The rows are grouped in 4 ways, from coarse to fine. Each group lies inside one group of the grouping before and may be the whole of it. The rows also spread widely along 12 directions, which tell nothing about the answers.
(in the rows, 128 means zero)
Some rows, each with its group in each grouping after it:
[ 97  85 108 131 182 120  76 113 141  31 118 117 126 157 130 126 133 150
 105 143  90 125 123  70 165 150 112  75 128 145 148 159 123] -> Q_855 dofog Q_926 Q_353
[106 108 144 155 119 145  78 118 127 109 120 103  71 197 135 133 122 134
 152 118 100  93 148 137 131 100  92 167 107 167 134 101 123] -> Q_855 dofog Q_926 Q_48
[141 149  78 155  59 147 150  94 194 107 177 142 122  87 111 119 136 155
 121 183 187  74 101 165 122 121 179 104 143  82 133 138 166] -> Q_855 gil Q_850 Q_682
[137 171 133 152 136  50 149  98 112 153 131  82 154 136 106 119 131 118
 146 160  80 110  94 125 143 117  89 163  87  90 123 104 199] -> Q_855 dofog Q_43 Q_602
[ 43 141 117 174 145 155  96 141  99 149 133 110 194 146 121 147 126 192
 101 183 118 162 110 136 104  98 100 182 147 191 104  90 136] -> Q_855 kupe Q_742 Q_799
[ 81 137  76 161 147 139 106  71 161  72 144 144 146  96 140  90 132 174
 113 173 118  99 105 113 161 104 130  90 128 126 139 152 134] -> Q_819 gevu Q_579 Q_827
[111 196 119 140 146 126 142  87 116 126 152 135 135 109 172  72 149 158
 132 148  66  65 119 161 193 138  94 135 108 150 156 120 144] -> Q_819 gevu Q_24 Q_673
[135 139 150 102  85 154 124 119 142 139 145 125 100 145 137 152 149 129
 159 110 162 139 164 144 141 165 135 152 148 136 133 120 112] -> Q_819 tepi Q_865 Q_903
[163 142 121  88 105 118 119 136 149 133 155 176  86 104 115 175 169 110
 110 101 142 172 157 129 129 163 167 129 163 160 103 152 105] -> Q_855 gil Q_850 Q_413
[136 167 164 142 109 119 115 128 104 164 130 119 115 169 158 102 125 128
 152 131  87  87 126 173 144 115  90 197 100 154 126  94 149] -> Q_855 Zuti Q_112 Q_534
[100 183 122 127 142 187 184 101 108 187 154 117 115 101 132 127 164 154
 161 115 160 169 176 110 129 128  63 155 121 135 119  71 101] -> Q_819 tepi Q_884 Q_489
[168 145  67 134 132 164 153  65 194 107 167 147  50  96 132  87 155 137
 167 109 169 129 177  52 127  85 105  55 110 104 121 150  96] -> Q_855 dofog Q_43 Q_209
[170 156 104 112  64  49 115  82 160  97 148 139  87 144 145 144 129  91
 134  94  91  72 117 148 163 170 173 145 123 120 149 151 172] -> Q_819 gevu Q_844 Q_671
[128 116 138 114 119 119 145 109 138 131 129  92 124 137  99 162 138 114
 157 119 161 168 142  92 129 151 109 134 120  88 126 110 136] -> Q_819 tepi Q_865 Q_889
[134  81 192 101 143 149 168 176  96 156 109 121 142 117  81 157 130  75
 115 128 160 151 124 169 140 148  85 171 108  90 116  74 120] -> Q_819 gevu Q_844 Q_40
[ 99 162 129 156 125 124 103  36 152 114 133  76  95 154 147  90 135 158
 208 138 118 102 156  90 151  90  84 118  90 104 145 133 144] -> Q_819 gevu Q_24 Q_182
[136 116  84 125 165 173 183 162 120 128 147 154 131 113 127 134 133 135
  83 107 152 165 136  83 117 141  81 114 140 162 117  86  88] -> Q_855 dofog Q_715 Q_934
[193 141 153 137  56  85 144 110 175 143 154  78 129 157 112 110 124 114
 180 174 154  86 107 149 135 130 144 128 119  64 136 135 188] -> Q_855 dofog Q_43 Q_602
[118 138 101 155 132 144 154 120 167 117 169 127 154  73  85 115 167 160
 107 214 140 119 103 150 150 119 142  90 141 104 120 137 156] -> Q_855 dofog Q_926 Q_353
[111 173 109 145  77  98 125  82 159 165 159  95 161 128 112 155 148 164
 167 164 160 181 130 107 111 125 151 153 158 125 107 130 160] -> Q_819 tepi Q_865 Q_903
[119 111  76 113 159 125 110 104 146  95 127 169 120  99 112 161 133 131
 101 103 169 206 150  45 100 121 126 105 146 133  88 153  97] -> Q_855 dofog Q_43 Q_209
[ 72 120 104 162 125 136 142 115 128 120 132  80 174 130  79 170 121 155
 122 172 168 153 109 106  96 123 110 142 126  89 117  92 169] -> Q_855 kupe Q_742 Q_799
[168 172 119  79 132 158 190 135 126 115 169 147 127 100 157 111 159 130
 115 114 139 107 148 122 175 213 111  88 138 116 158 127 121] -> Q_855 kupe Q_742 Q_799
[150 118 113  99 159 137 130 151 113  90 117 210 179  96 178  82  86 128
  53 129 142  95  83 135 149 148 111 129 131 127 122 141 110] -> Q_855 dofog Q_43 Q_602
[161 152 213  75 117 102 114 151  91 146 116 104 186 181 175 110 110 125
 152 135 129 126 125 136 159 197  97 161 129 118 141 134 143] -> Q_855 kupe Q_742 Q_799
[177 107 170 105  71 152 110 185 147 165 148 149 117 165 135 148 135 116
 132 125 165 166 148 159 112 143 150 164 170 178 100 126  98] -> Q_855 Zuti Q_112 Q_534
[161 101 135  93 116 117 157 148 144 122 134 169 159  78 102 142 128  90
  89 140 170 143 100 151 145 158 150 125 139  86 113 137 130] -> Q_819 gevu Q_844 Q_40
[116 135 170 118 117 156 142 127 118 136 130 135 118 104 118 126 143 113
 129 145 136  86 128 206 165 143 113 164 111 102 134 105 136] -> Q_819 gevu Q_24 Q_182
[117  89 127 149 154 168 190 134 122 112 131  68  90 139  70 151 137 110
 139 127 151 115 134 106 126 130  58 114  82  71 150  52 140] -> Q_855 gil Q_850 Q_413
[140  81 214  74 152 149  79 158 103 102  82 136 166 175 164 112  92 125
 134 128 182 153 139 109 141 168  89 140 135 113 122 148  91] -> Q_855 dofog Q_715 Q_934
[167 134  94 123  99 101 154 154 145 166 152 176 176  95 116 147 115 122
  79 143 167 181  96 120  93 119 147 156 161 144  77 125 131] -> Q_855 dofog Q_926 Q_48
[143 137 111 141 133  68 113 101 109 121 102 122 163 192 204  71  55 127
 129  94  74  82  76  78 141 108  63 171  80 142 147 105 148] -> Q_819 tepi Q_884 Q_489

New rows. What belongs after each?
[152 110 176  90 141 121 118 192  99 156 114 185 155 110 121 146 131  94
  78 129 126 165 113 171 137 146 123 180 138 151  87 123 112] -> Q_855 Zuti Q_112 Q_534
[126 119 163  97 111 136 104 157 122 157 118 190 169  93 128 144 125 119
  91 145 161 155 108 187 134 133 149 188 152 139  90 134 111] -> Q_819 tepi Q_865 Q_903
[202 121 164 131  65 107 103 114 191 158 145 122  51 155 107 116 145  93
 187 135 139 102 150 153 130  80 144 137 108 114 107 150 135] -> Q_855 dofog Q_715 Q_934
[114 159  55 124 144 116 145 127 130 108 154 173 204  89 151 130 119 167
  60 146 135 159  92  84 122 155 136 112 162 154 113 141 134] -> Q_855 kupe Q_742 Q_799
[133 139 107 124 180 133 188 154  89 141 139 127 164 124 134 122 126 133
  92 120 115 159 117  83 134 151  56 134 121 147 124  77 120] -> Q_855 dofog Q_926 Q_48
[ 99 141 143  98 144 180 156 135  90 125 131 127 131 118 118 171 146 135
 120 113 188 167 168 129 124 191  96 154 147 114 122  92 112] -> Q_855 dofog Q_43 Q_209
[121 157  96 165  99 113 110  99 159 126 162 125 118 144 152 102 139 155
 134 148  78  89 114 146 153 103 134 136 132 182 139 130 141] -> Q_819 gevu Q_24 Q_182
[ 92  67 138 139 164 181 147 156 124 117 121 108 156 128  96 141 124 134
 111 147 164 170 125 107 125 118  78 120 128 125 122  89  98] -> Q_819 gevu Q_24 Q_182
[164  79 180  61 155 112 149 152  95 104  85 144 181 136 150 120  76  76
 109  94 177 148 107  95 147 186  80 138 110  65 132 120 113] -> Q_819 gevu Q_844 Q_40
[137  94  81 130 132 178 170 171 144  84 169 123 106 144 118 157 148 141
  85 115 136 133 132 101 135 183 121  82 160 171 158  92 102] -> Q_855 gil Q_850 Q_413
[ 75 193  43 158 126 112 120  22 152  85 151 151  56  69 101 156 167 145
 128 123 114  92 150 122 135 108 141 133 104  99 118 137 169] -> Q_855 dofog Q_926 Q_48
[147 155  99 142 125 137 133 103 143 107 149 148 107 143 195  54 116 144
 125 119  73  34 106 139 184 122  96 125  97 158 168 116 126] -> Q_819 tepi Q_865 Q_889
[186 114 146 113  63  94 139 150 170 137 161  83 113 170  93 171 149 101
 154 135 139 142 133 125 128 167 159 118 146 116 132 132 158] -> Q_855 kupe Q_742 Q_799
[120 110 169 114 134 153 139 154  93 136 112 108 135 158 122 152 114 120
 129 118 162 143 133 131 118 155  80 169 119 117 128  78 122] -> Q_855 gil Q_850 Q_413
[138  80 144  97  92 174 105 154 167  84 136 179  93  92  91 164 145 100
  90 142 179  95 132 197 144 153 181 118 143  96 120 155 119] -> Q_855 kupe Q_742 Q_799
[123 122  79 129 138  79 123 102 149 133 136 129 176 124 117 156 121 138
 122 123 150 235 122  26  96 115 125 117 154 148  90 142 120] -> Q_819 gevu Q_844 Q_40
[120 180 119 137 117 216 191 123 101 159 166 117 120 150 192  81 130 166
 151 109 146  90 160 146 147 151  57 157 128 173 164  51  95] -> Q_819 gevu Q_844 Q_40
[186 113 146  97 128  71 155 176 126 126 144 113 152 147 106 156 143  91
 102 130 104 154 107 119 152 193 131 121 144 131 129 128 150] -> Q_855 dofog Q_43 Q_209
[157 159 121 129 150 115 146  98 158 112 161  96  99 133 126  97 175 143
 164 148  97 119 151  85 174 145 102  69 117 124 147 146 137] -> Q_855 dofog Q_715 Q_934
[170 137 171 120  70 126 159 111 128 147 125 104 126 162 157  90  87  97
 170 121 162  54 113 173 144 137  95 176  90  70 152  90 157] -> Q_819 gevu Q_844 Q_40
[132 161 146 126 101 132 133  95 125  99 135 118 102 139 148 105 126 127
 144 140 124  35 124 180 168 160 112 150 101  86 159 115 167] -> Q_855 dofog Q_926 Q_48
[100 179  76 169  87 151 176  50 173 129 181  83  98  99  97 134 168 161
 176 160 164 117 151 122 134 121 129 108 128  87 142 105 160] -> Q_819 gevu Q_579 Q_827
[161 115 181 138 137 159 170 156 135 185 145  91 136 140 119  82 142 122
 166 160 128 135 131 138 152  93  61 126 104 130 127  90 109] -> Q_819 gevu Q_24 Q_182
[134 154 114 181 109  65 114 117 145 181 151  84 150 162 106 129 134 150
 148 172  83 158  98 106 104  65 114 160 120 168 100 110 168] -> Q_855 gil Q_850 Q_682
[176  64 132 128 134 132 162 175 165 127 136 142 173  94  78 117 116 104
  90 181 182 150  83 124 120 106 125  95 129  78 100 130 130] -> Q_855 dofog Q_43 Q_209
[ 80 179 133 150 121 108  65  23 143 143 113 134 123 113 144  98 123 159
 187 150 145 139 147 111 124  53 110 167 101 106  94 156 137] -> Q_819 gevu Q_579 Q_827
[115 159  66 166 122 122 148  84 157 102 159 112 129 123 125 114 135 164
 127 158 128 102 114  99 132 121 119 106 124 118 137 121 161] -> Q_855 dofog Q_715 Q_934
[139 148 169 103 168 147 119 128 109 146 125 129 172 140 172  76 126 161
 149 150 146 167 144  84 146 132  67 122 133 142 116 137  96] -> Q_855 dofog Q_926 Q_48
[145 120 115 114 135  96 129 148 118 127 125 190 132 104 138 135 118  91
  68 101  87 115  97 159 152 132 126 166 121 163 113 121 122] -> Q_819 gevu Q_24 Q_673
[107 188 106 132 154 171 181  93  97 139 144 117 140 118 164  97 126 169
 142 123 155 120 143  94 130 144  53 136 110 116 143  77 125] -> Q_855 gil Q_850 Q_413
[ 88 144  93 134 123 129  97  82 140 133 135 150 133 114 130 153 134 152
 132 120 158 192 150  89 104 104 130 152 150 159  93 135 108] -> Q_819 gevu Q_844 Q_40
[127 107 197 108 144  86  93 157  96 130  89 133 186 136 117 125 101 101
 102 164 107 107  79 173 152 131 108 178  97  94 112 131 164] -> Q_855 kupe Q_742 Q_799
[153 124 132 132 110 164 149 146 136 121 161  85  75 193 143 131 146 137
 155 105 117 107 158 114 142 162  93 116 131 170 165  84 111] -> Q_855 gil Q_850 Q_413
[ 80 172 134 105 165 187 161 102  88  87 151 104  86 129 151 135 184 149
 139 102  98  92 184 146 203 223  80 119 126 145 187  88 114] -> Q_819 gevu Q_844 Q_671
[173 152 108 105 120  95 155 157 129 158 156 179 153  93 126 143 144 113
  78 130 121 164 110 135 130 150 141 149 154 161  94 131 128] -> Q_855 dofog Q_926 Q_353
[ 67 155 120 151 140 213 144 106 109 135 137 127 146 109 138 115 126 187
 131 160 192 127 141 135 110 115  80 152 128 120 124  80 113] -> Q_855 gil Q_850 Q_413
[168 178  65 122 124 114 229 122 129 152 174 162 145  68 134 112 140 110
  89 113 121 113 102 129 150 156 109 127 121 121 134  89 144] -> Q_819 gevu Q_844 Q_40
[110 104  82 142 132  87  98  96 162  58 143 110  85 154 110 167 152 122
 119 109  69 125 131  90 160 151 145  94 131 159 150 146 139] -> Q_819 gevu Q_24 Q_673
[161 126 148 101 119 151 159 115 134 127 135 132  96 127 142 107 131 102
 152 101 154 106 151 131 157 148  94 126 106  97 144 109 111] -> Q_819 gevu Q_844 Q_671
[ 82 138 147 126 143 118  47  83 150  92 127 150  72  91  86 159 190 137
 133 163 100 125 153 166 162 113 164 126 124 127 108 178 137] -> Q_855 gil Q_850 Q_682
[188  90  87 112 106  98 143 135 180 100 148 156  64 118  87 170 144  73
 110  86 136 153 136  88 120 136 154  98 126 111 108 142 128] -> Q_855 Zuti Q_112 Q_534
[156 186 116 114  96 138 177 133 107 199 148 165 153 109 155 129 115 129
 124 105 182 170 136 124  90 131 102 195 139 135  87  88 123] -> Q_855 Zuti Q_112 Q_534
[168 131 152  87 126  76  80 143 140 112 136 162 117 150 167 119 151 110
 112 110  49 119 120 139 194 172 149 126 143 190 140 173 115] -> Q_819 tepi Q_884 Q_489
[161 169 150 105 106  92  90  75 154 115 137  97 137 176 182  84 123 153
 194 135 129 122 147  68 151 145 114  99 122 114 143 177 142] -> Q_855 kupe Q_742 Q_799
[162 100 178  93 161 123 137 187 113 122 136 133 161 143 143 104 146 110
 101 142  79 127 110 149 196 180 104 112 138 168 149 127 107] -> Q_819 gevu Q_844 Q_40
[148  93 169 120  98 109  88 130 153 171 107 159 118 117 100 141 117  90
 138 133 160 157 119 153 112  67 135 184 110 111  77 135 118] -> Q_819 tepi Q_865 Q_889
[153  95 149 159 115  98  82 123 158 112 126  94  93 194 127 101 116 120
 156 147  79  84 113 124 145  80 105 133  97 145 133 130 144] -> Q_855 dofog Q_926 Q_48
[ 38 156  86 172 110 124  94  55 117  90 118 110 115 132 109 173 114 161
 127 139 147  99 120 137  99 113 125 185 108  98 124  98 179] -> Q_855 gil Q_850 Q_682
[ 84 104  45 163 146 173 162  90 171  78 143 174 160  39 100 112 115 154
  75 171 189 114  88 116 123  88 129  87 124  75 116 126 129] -> Q_819 gevu Q_24 Q_673
[111 118  80 111  94 127 120 103 135  76 125 186 122 106 141 163  99 110
  78  90 165 104 113 145 124 162 159 161 140 117 127 125 131] -> Q_819 gevu Q_844 Q_40
[ 96 134 132 134 157 117  96  63 130 129  98 142 158 109 144  95  99 144
 153 138 160 157 126  80 120  70  82 143  97  93  96 144 120] -> Q_819 gevu Q_24 Q_673
[202 154 135 108  42 107 134  83 175 114 143 135  82 147 160  99 105  99
 178 109 176  60 132 141 135 145 148 134 106  56 140 149 163] -> Q_855 Zuti Q_112 Q_534
[105 107 136 115 108 106  76 126 145 121 123 142 105 122  67 219 160 114
 116 133 160 199 153 133 103 139 174 161 162 138  79 151 130] -> Q_855 dofog Q_715 Q_934
[106 169  64 130 152 142 167 108 119  97 154 154 184  91 156 113 123 175
  80 148 149 132 107  91 136 168 108 110 151 129 132 120 136] -> Q_855 dofog Q_926 Q_48
[ 88 116 128 147 164 141 103 134 137 145 137 119 175 124 115 126 152 172
 123 176 120 197 123  94 136 100 106 124 148 175 104 128 104] -> Q_819 tepi Q_865 Q_889
[182 144 132  97 108  70 140 143 129 131 145 138 126 150 155 129 135  96
 113  99  71 108 108 136 176 183 132 146 127 156 147 127 143] -> Q_819 tepi Q_865 Q_889
[114  80 107 134 161 172 182 177 112  75 142 113  92 131  85 168 148 108
  71 117 107  90 116 147 156 182  95 110 115 129 166  60 129] -> Q_855 gil Q_850 Q_413
[ 72 113  97 141 165  97  97  73 129 104 104 138 134  99  92 158 126 123
 119 127 133 176 124  80 117  88 109 144 105 106  94 132 135] -> Q_819 gevu Q_844 Q_40
[120 132  76 163  97 130 104  73 177  98 162  94  75 180 148 122 138 155
 173 112 110 120 156  74 131 107 124 104 133 176 149 127 120] -> Q_819 gevu Q_844 Q_40
[104 105  80 157 185 144 111 100 161  86 128 164 152  75 112  86 125 158
  94 179 143 135 102  84 131  64 107  79 113 108 102 155 118] -> Q_855 dofog Q_43 Q_209
[ 92  82 133 150 154 116  79 121 119  95  99  84 143 213 151 124  92 145
 142 115  94 139 115  67 134 112  72 146 109 163 143 104 119] -> Q_819 tepi Q_865 Q_903
[108 123  96 159 132 120 140 107 136  69 146  90  73 149  98 148 151 122
 119 133  73  56 121 144 166 150 111 120  99 118 165  96 171] -> Q_855 dofog Q_926 Q_48
[124 141 101 149  74 212 155  96 174 130 172 105 102 148 158  99 132 175
 175 136 196 105 158 116 125 124 111 111 143 129 154 100 104] -> Q_819 tepi Q_884 Q_489
[117 121 120 130 126 162 149 167  96 139 127 152 157 143 144 142 101 134
  87 115 155 146 116 134 105 143  94 182 139 157 112  75 115] -> Q_855 Zuti Q_112 Q_534
[ 64  88 136 110 155 103  73 116 110  53  97 130 137 139 109 188 129 119
  91 118 107 143 122 127 156 179 136 143 136 130 134 142 136] -> Q_819 gevu Q_24 Q_182
[131 109 118 136 170  97 108 113 142  76 129  97  85 157 112 122 150 113
 134 121  49  97 130  84 173 125  93  85  85 132 152 136 143] -> Q_855 kupe Q_742 Q_799
[127 189 182 118 123  99 116 135  76 174 129 109 155 167 164 121 133 143
 144 138  85 118 123 165 150 159  92 201 123 166 131  98 150] -> Q_855 gil Q_850 Q_413
[231 136 204  78 137  77 166 151 132 164 141  90 116 155 125  96 157  78
 177 129  98 139 142 107 181 165  82 104 101  98 136 137 138] -> Q_855 dofog Q_926 Q_353
[169 116 111 115 105 118 126 134 152 116 138 173  90 119 128 135 123  99
 100 106 133 106 118 140 128 124 141 135 121 131 118 131 123] -> Q_855 gil Q_850 Q_682
[170 155 110 120  90 145 182  96 163 143 168 129  88 107 129 110 149 113
 161 115 160 107 150 130 145 135 118 114 118 100 139 111 128] -> Q_819 gevu Q_844 Q_40
[103  81 114 132 156 196 152 137 130 108 124 130  86 117  83 164 139 117
 122 108 185 171 163  92 103 117  84 122 114 103 108  86  96] -> Q_855 Zuti Q_112 Q_534
[190 102 115 115 118  86 103 130 184 119 144 175  87 117 129 108 144  91
 114 115  81 115 112 123 166 101 151 105 116 155 118 168 112] -> Q_819 tepi Q_865 Q_889
[105 150 127 135  95 123  82  67 171  83 149 112  65 123 100 153 175 144
 162 157 129  93 154 154 153 139 169 111 128 102 139 162 159] -> Q_855 gil Q_850 Q_682
[203 130  93  92  97 115 171 123 187 110 185 146  70 109 120 140 177  94
 132  94 126 138 157 103 167 180 161  66 153 140 145 152 110] -> Q_819 gevu Q_844 Q_40
[128 106 122 148 160  99 118 152 126 116 139 124 136 149 127 113 141 121
  98 142  38 113  97 135 174 118 105 128 117 192 140 113 128] -> Q_819 gevu Q_844 Q_40
[127 125 139 104 155 205 177 130 106 141 132 139  93 123 148 121 134 119
 142  76 169 148 180 106 137 143  52 134 114 135 134  77  68] -> Q_819 gevu Q_24 Q_673
[143 169  82 160 131 175 196 149 136 174 188 143 129  94 125 102 162 157
 104 156 124 125 127 148 130 107  97 130 139 176 118  79 116] -> Q_855 dofog Q_43 Q_209
